The rows of a group lie close to one hidden flat surface of 6 dimensions, which passes through zero. Surfaces can cross.
Known rows, each followed by its group:
[ 13 -11 -24 -26 -13  17 -25 -10  -3  14 -18 -12 -30  -1]  (3)
[ -5   6 -13   8  14  27  18 -18  20  23 -10 -15   4   2]  (4)
[-20  -6  -2   8   8 -11  -7   8 -17  15   7 -11   4   7]  (2)
[ 11   6   3 -10  13 -12 -12   6   5   9 -14  -6   3   1]  (4)
[ 17  31   8  -2   8 -10  -2 -30   7  21 -23 -21   1 -34]  (1)
[ 13  18  25   2  -1 -11  11 -16  -5  -5  -9   0  13 -14]  (1)
[  8 -12  16  -3  19  16  22   7   8  -5 -17   8  20  32]  (4)
[ 34   0  10 -10  10 -32 -30   2 -12   5 -18 -14   1 -25]  (4)
[ -4 -16 -25  -5 -21  34  -5 -15  -3 -14  17   0 -12   9]  (0)
[-28 -14 -30  19  13 -21 -23  27  -6  32  17 -18 -15 -12]  (2)
[  9   1  23   5  13 -22   6  14  -3   3 -13   5  11  -4]  (0)
[  9  -9   4 -16  14 -12 -23  20  -6 -15   6   2  19  29]  (3)
[-18  20  -4  -7  10 -19 -11  15  11  14   3  -2   3  11]  (1)
[  2  -7 -18  -8 -10  16  -7  -8   1   9  -7  -7 -17  -3]  (3)
[  7 -10   2 -13   8 -20 -29  25  -9 -19  16   4  14  20]  (3)
[ 21 -29 -12  -2 -13  20  -4  -9 -12  -5  -9  -2 -18 -10]  (3)
[ 31 -13   4 -23 -16  25  -2 -21 -10  -9 -26   1 -10   4]  (4)
[ 14 -11  22  -2  -6   8  12  -9 -19 -19  -7   6  13   9]  (0)
[ -7  -9 -21   5   3 -11 -19  14  -1  14   8  -8 -15 -12]  (2)
[-13  18 -14 -22  14 -11 -25  13  15  15   0  -9   4  22]  (1)
[-35  38   1  11  -5  -3  19 -15  14  13  10  -1   1 -10]  (4)
[-7 11  6  7 12 -3 13  0  9 13 -8 -2  7  0]  (0)
[ -2   6  -2 -14 -10  -5 -11   0  -3   1  -4   2  -9   4]  (3)
[ 11 -21  -2  11  13   6   8  10   1   9 -12  -3  -1  -3]  (1)
[ -1  -2 -10  13   6  13   6 -11   5  11   1 -12   0 -12]  (4)
[-7 22  1  5 20 -7  6  2 25 10  0 -4 13 -2]  (0)
[ -6   0 -16  19   4  16   9 -18   7  14   7 -13  -3 -18]  (4)
[  5  15  18  -4   2 -42 -15  17  -9   2  -3   5   1 -16]  (1)
[ 11 -18 -18  25  11  11  14  17  31   0   6   7 -14 -23]  (2)
[  8  -6 -12  -9   6   8 -13  -1   3   7  -7 -10  -3   6]  (3)
[  9  -5  -8 -12   1  10 -11  -4   0  -4  -2  -4   2  10]  (1)
[ -4  -2  13  -2 -12  10  12 -13 -18   2 -10   0   0   6]  (0)
[ -4   6  14  -6  -7  -8   0  -2 -12  -9   1   5   8   8]  (2)
[  5 -15  20   8  -2 -37  -5  35 -21  -6  -2  17  -7 -12]  (0)
[  5 -12  -8  12  -7   9   4  -4  -3  -2   5  -1 -11 -15]  (3)
[  6  10  10  18  30  -8  15  19  36 -25  20  14  33   4]  (0)
[  2   7  27  -8  -2 -29 -10   7 -25  -9  -1   3  13   5]  (2)
[  6 -17   7  23  30   1  16  11   2  13  -9  -8  16   1]  (2)
[ 29 -24  -1 -11  -6  -8 -24   8 -17 -12  -5   0  -9  -7]  (2)
[-17   1 -13  -2  -7  -6 -10  10   2   3  12   3 -10   3]  (1)

New rows. What belongs after each?
[ 2 -4  8 12  6 -6  7  4 -1 -6  8  3  9 -5]  (3)
[-11  -8  -6 -16  -2  21   8  12   9  -4  -3  13  -2  38]  (4)
[ 15   1  -3 -12 -27   4 -17 -21 -16 -19   6  -1 -10 -16]  (1)
[-10  14 -16 -13 -13  10 -12 -16   2   2  10  -7  -9   1]  (0)
[ 17  -6  -7  -6   2  11  -7  -7   5 -13   4  -3   5   3]  (0)
[  0  16  15  -5 -27  40  27 -50  -7 -37  13   8  20  13]  (1)
[ -2 -35 -22  -4 -21  25 -14  -3 -24 -11  14  -3 -16  11]  (2)
[ -7   0  18   5  -6  -3  17   0 -13  -2  -4   9   4   4]  (0)
[ 12   1 -27  -8  11   8 -22  -4  21   6   3 -15  -4  -5]  (0)
[ 35   7   7 -28  10  11 -15 -25  -2   8 -35 -19   9   6]  (2)
[-12  14   6   4  -6   4  14 -10   3  -4   7   4   6   2]  (1)
[ 16  -1  29   8  22 -34   4  23  -2   2 -15   6  14  -9]  (0)
[ -2  19 -30 -16  -3   8 -26 -13  19   4  13 -14  -6  -3]  (0)
[-16  14   9  -3  -7 -27  -5   8 -11  14  -4   3  -9  -9]  (0)
[ 12  -2  17 -18   6 -27 -23  20 -13 -17   1   6  15  15]  (3)
[  3  -5  -2   8  -3   2   2  -2  -3  -1   1   0  -5 -11]  (3)
[  3   5  -5 -14  11  -1 -13   0   6   9 -10  -9   4  12]  (3)
[ 4  2  2  1  0 -4 -2 -3 -1  2 -4 -2 -1 -8]  (1)
[  7  10  -6  -2   9 -13 -14   9  15  -4   8  -2   4  -6]  (0)
[ 13  -5   2  -6   3  29  10 -28  -5   9 -21 -15   6   9]  (0)
[-20 -20 -14  12   0   5   4  22   1 -10  26  11  -2  18]  (4)
[ 4 -2  6 -4  1  6  3 -6 -6 -2 -5 -3  6  8]  (2)
[ 13  -9   5 -15  -4   4  -4  -2  -9  -5 -12   2  -2  11]  (3)
[  3 -29  -7   3  -7   1  -4   8 -21  24 -22  -7 -27  -9]  (0)
[ -1  30   3  -5  18 -17  -2  -2  20  22 -14  -9   4 -11]  (2)
[ 27 -17  -9 -10  -2   7 -17  -8  -8   1 -13 -10  -9  -9]  (4)
[ 25  -6  -1   0  12 -10 -15  -4  -5   9 -11 -16   1 -20]  (4)
[-15  27 -11  -2  -4  -8 -10   3  24 -23  37   8  10   2]  (0)
[-21  18  11   8   0 -29   1  13  -2  -4  18   8   7  -5]  (4)
[-8  2 11  7  3 -6 13  3 -4 10 -9  2  1  1]  (0)
[ 28 -30   1  10  -1  13  -1  -9 -16 -13  -3  -6   1 -12]  (4)
[  4   8   2  -1  -8  -7  -1  -8  -2  10 -11  -2 -13 -18]  (3)
[-6 15  0 -5  0 -5 -4 -5  4 -1  4 -1  3  0]  (0)
[  9  -5   5   5 -10  -1   1  -6  -9  -6   0   2  -6 -16]  (1)
[ -2   6  20  21  -2 -10  23  -2  -4  -7   3  10   7 -19]  (3)
[ 10   8   9   0  13  -2   6  -3   9   5 -14  -4   9  -2]  (2)
[-16  33   3  -8  -5   0  12 -17  12  25 -20  -4 -11  -6]  (3)
[ 21   1  14  -5  -6   1   2 -17 -10  -6 -13  -3   1 -11]  (4)
[-8 -6  0  7 11 -2  4 16  5 -2  7  5  8 14]  (4)
[-19  19  20 -20 -22  -4  -2 -18 -30 -13   5   2  12  26]  (2)
[ -4   9 -15   2   4 -16 -17  17  18  -7  21   4  -3  -8]  (0)
[-12 -14  -4  14  -1   7  14  10  -2  10   0   5 -12   0]  (0)
[ -2   8 -24 -13 -11  21  -7 -22  10  18 -10 -12 -20  -6]  (4)
[ -4  12   9   1   1 -19  -3   9   1  -6   6   7   5  -4]  (0)
[-16  21 -26  10  17  -4  -5  15  44  -2  30   3   5  -4]  (0)
[ 24 -22   1  -1  -6  16  -1 -10 -11 -13  -5  -1  -2  -3]  (1)
[ -3  -5 -11   2  -6  12   3  -6   2   4   0  -2  -9  -3]  (3)
[  0 -33 -30  14  -6   3 -11  18  -3  16   4  -4 -34 -20]  (1)
[-19  19   2  10  -9  -2  12 -11   2   2  12   2   0 -10]  (4)
[ -9  15   9   3 -22 -17   4  -3  -8  -1   3   9 -15 -23]  (3)
[-20 -11   3  19   0  19  32   7   4  -9  13  15   6  18]  (1)
[  2   9  14  -2   5 -28  -6  11  -6   7  -8   1   1  -8]  (0)
[  8  22  -3 -21  -7  -4 -22 -19   0  -4   1 -11   4  -1]  (0)
[  7   0  -2 -24   2 -23 -36  16  -7  -6   3  -2   2  13]  (3)
[  7 -17  10  -9   0   7  -1   8 -10 -20   2  11  13  25]  (3)
[ 32  -7   8  -9   9  -1 -12  -3   0 -21  -3  -2  16   2]  (0)
[  7   4 -10  16  17   0  -2 -12   7  22  -4 -23   3 -25]  (4)
[ 20  15  21  -5   6  -1  10 -20  -1   5 -25  -5  11  -9]  (4)
[ 7 -6  8  1  4 -2  2  5 -4 -4 -3  3  6  1]  (1)
[-15   8 -17  -5  -8  12  -3 -13   2  17   0 -10 -13   1]  (0)
[ 14  -2  33  14  17 -14  21  15   3 -28   5  19  31   6]  (0)
[ 1  7 13 -6  9  1  8 -2  2  0 -9  2 13 15]  (3)
[-4  1 13 11 13  7 21 -3  3  1 -5  2 15  9]  (2)
[-12   3  18   5  -2 -28   5  15 -16  17 -13   6  -8  -9]  (0)
[  4   1   0  -1  16 -21 -14  17   4   9  -1  -5   6   0]  (4)
[-12 -11 -16  16  19   6   2  13  13  11  10  -7   5   8]  (4)
